There are 5 ways to turn a row about zero (a turn may also mirror it). The second row of each pair is the first, turned, with some noise.
Known pairs, each followed by its turn:
[-26  46  26 -38   2]
[-40 -38  30 -29 -14]  J678

[ 66  36 -59 -21 -40]
[ 44 -59 -14  45 -56]  J106

[-24  50 -39 -24  44]
[ -9 -37 -21 -24 -67]  J493

[-16   8 -36 -13  54]
[-38  28  46  13  -8]  J147

[-27 -53  31  10  29]
[-28  12  47  50  -4]  J493

[-48  -2 -42   9  29]
[ -2  57  37  17 -10]  J147

[ 24  28 -64   8  16]
[  5 -15  34  36 -55]  J106

[39 22 60 -2 32]
[ 42  -5  -8  -9 -68]  J130

[35 51 63 14 39]
[ 67  13 -18  -2 -68]  J130

[-31 -62  64 -61  13]
[-95 -12 -14  59  22]  J678

[-26  28 -53  40 -28]
[ 7 45  9 29 62]  J130

[ 45 -58 -35 -19 -49]
[-25 -66 -55  34  -7]  J106

[-60 -40 -46  55 -64]
[ 65  93 -41 -16  -2]  J147

[60 23 60 61 28]
[-52 -47 -29  27  73]  J493

[-51 -54 -55 -37  61]
[-16  59  81 -32 -49]  J147

[ 61  18   1 -61   5]
[ 43  10 -55  34 -37]  J106

[ 34 -11 -32  28  23]
[ 45  30  -1  19 -19]  J678

[-33 -23  23 -22   6]
[-40  -8   7  20  24]  J678

[-1 19 50 54  1]
[  3   7  13 -73  -2]  J106

[-30  21 -29  16  40]
[ 42  -2 -10 -11  44]  J130

[23 -4  3 24  0]
[-4 -6 -7 -8 31]  J147

[-16   8 -58 -51   5]
[ 13  13   4 -47 -59]  J493

[ 10 -58 -46 -51 -36]
[ 26 -49 -38  63  31]  J678

[ 1 36 55  0 15]
[  6 -62   6  16  21]  J493

[ 41 -64 -23 -58 -60]
[ 21  73  49 -65  31]  J493

[-30  15 -44   3  15]
[-7  1 46 31 -2]  J106

[-20 -50 -38  15  -7]
[-24 -31  29  11  45]  J130

[-62 -38  -6   7 -54]
[ -9 -16 -14  -2  90]  J678

[ -2 -63   5 -36  41]
[-17 -70   8 -38  -2]  J130

[ 61  24 -63  -9  -8]
[-78  17 -43 -10   9]  J147

New pairs. What belongs after each?
[-19 -55   8 -57  62]
[-45  -5  31  86  -1]  J678

[-52  16  51  49  27]
[ 56 -30 -43  56   3]  J130

[ 8 48 45 -1 47]
[-12 -51  36  51  21]  J147

[ 62 -58 -62  17  12]
[-68  70 -15 -37  11]  J493

[-57   9 -40 -13 -21]
[ 15 -39  34  -8  49]  J678

[ 12  62  38  23 -18]
[ 55  -1  15 -52 -11]  J106

[ 64  23  55  12 -24]
[  0 -69 -42  -1  40]  J147

[34 15 -6 51 34]
[-15   6  20 -29 -62]  J106

[-56  35 -36 -40 -66]
[ 15  37 -49  39 -80]  J147

[ -6 -31  -4  49  28]
[-56   3  14 -25 -15]  J106

[ 26 -22 -41   9 -15]
[-20 -43  -6  20 -27]  J106

[ 30  48  31 -23  32]
[ 39  20 -22 -35 -45]  J130

[ 57  -3 -10   9 -31]
[-22  31  51   2 -29]  J130

[  8  -8 -65 -45  -6]
[  3  34   0 -60 -40]  J493

[-19 -50 -28  22  25]
[  4 -46  30   4  41]  J130

[36 -3  0 -5 -3]
[-12   2  -3 -24  25]  J493

[ 27 -26  21 -37  22]
[-27  -3 -18  42 -28]  J678

[ 61  42  61 -32  12]
[-31 -94  -6  14   9]  J147

[-26 -35   6  19 -29]
[20 38 10 35  5]  J493

[-50 -15  -6 -61 -49]
[-28 -70  -5   9  51]  J678

[-32 -49 -49  39 -59]
[ 30  92 -24  28  -8]  J493

[-16 -43  21 -51   3]
[-41 -50 -25 -23 -13]  J130

[ 51 -65  54 -13  18]
[-49  10  67   0  59]  J493

[ 62  66 -19 -56  23]
[ 73  24 -17  42 -64]  J106

[ 57  40   5 -48 -14]
[ 10 -33   0 -72  30]  J493

[-24  55  39 -59  12]
[ -2 -52  19  54 -52]  J147

[-35 -44  62 -60  19]
[-30 -74 -54 -18 -32]  J130

[-29 -24 -64  28  -7]
[ -1  61 -31  14 -40]  J493

[  4 -36 -47  -8  14]
[35 -4  6 47 10]  J678

[  2 -11  25 -61  31]
[ 11  53 -37  29  12]  J106

[ 56  32 -34 -62  37]
[-94 -26   9  -1 -28]  J147

[-52  25 -38  21  13]
[ 10   0 -36  25 -56]  J493

[-51   8  63 -23  36]
[ 41 -38  61  32 -20]  J147

[ 61  22 -51 -14 -22]
[ 62 -38 -27   0 -38]  J678

[-29  19 -23 -33  44]
[ -7 -23  60  21 -10]  J678

[-4 37 42 62 19]
[  6  20  34 -75 -15]  J106

[ 66 -28  32 -58  14]
[-26 -22  20 -57 -69]  J130

[ 22 -50 -35   9 -55]
[ 41 -11 -61  26  38]  J678

[-23  12  57  17  12]
[  7 -39  14  47  15]  J493

[-26  18  60  12  37]
[ -9 -58  19  50   1]  J493

[ 31 -19 -22  55  57]
[-57  14  17 -16 -61]  J106

[ -7  13 -43 -27  16]
[ -1  12  -5 -44  37]  J130

[-13  15  -3 -13 -15]
[ -2 -23   4 -13   7]  J678

[ -5 -55  61  33  45]
[ 49 -28  62 -32  48]  J147

[ 65 -13 -32  64 -37]
[-23 -78  -3 -29 -60]  J106

[-19  51 -50 -53   0]
[ 34 -19 -13 -57 -59]  J493

[ 64 -52   8  15  14]
[ 13  43 -52  47 -26]  J678

[-49 -57 -66  60  49]
[ 10 105  57 -23  32]  J147

[ -2   3  15  -2 -50]
[ 23 -34 -11 -15  25]  J106

[-44   4 -42   9 -59]
[ 59  43 -29   9 -25]  J493

[-64  51 -67 -18  16]
[-29  65  18  63 -47]  J147

[ 66  32  37  55 -32]
[ -1 -42 -64  11  71]  J147

[ 60 -51  28  41  -3]
[-47  30   7  13  72]  J493

[-39 -12  39 -14  20]
[-53   9  22   8  17]  J678

[-48  65 -39  19  -8]
[ 33 -23  57 -57  18]  J678

[  1 -41 -43  40  -8]
[-19  66 -25  14  -6]  J493

[-25  45  16 -11  16]
[  3 -15  13  53 -11]  J147

[ -8  17 -35  31 -29]
[ 43  -5   1 -31  23]  J678

[ 44 -64  -4 -52  50]
[-12   3 -15  97 -38]  J678

[ 32 -55 -41  -2 -61]
[-28 -81 -37  27   1]  J106

[-59  -2  25 -18   4]
[ 31 -16  34  34 -30]  J493

[-57  26 -18 -34  37]
[ 12 -33  10   5 -71]  J493

[  3 -36 -55 -40  44]
[-10 -32  24 -70  39]  J130

[-64  19 -59 -48 -61]
[ 92  33  -5 -27 -63]  J493

[-37  46 -10 -66 -19]
[-22 -83  32 -17   4]  J678

[-22  -4 -15 -25 -60]
[ 18 -45  -3  22  46]  J106

[-16 -13  30  28  65]
[-30  59  35  17 -11]  J678

[ -8 -60  18 -16   5]
[-30 -58   4   1  -7]  J130

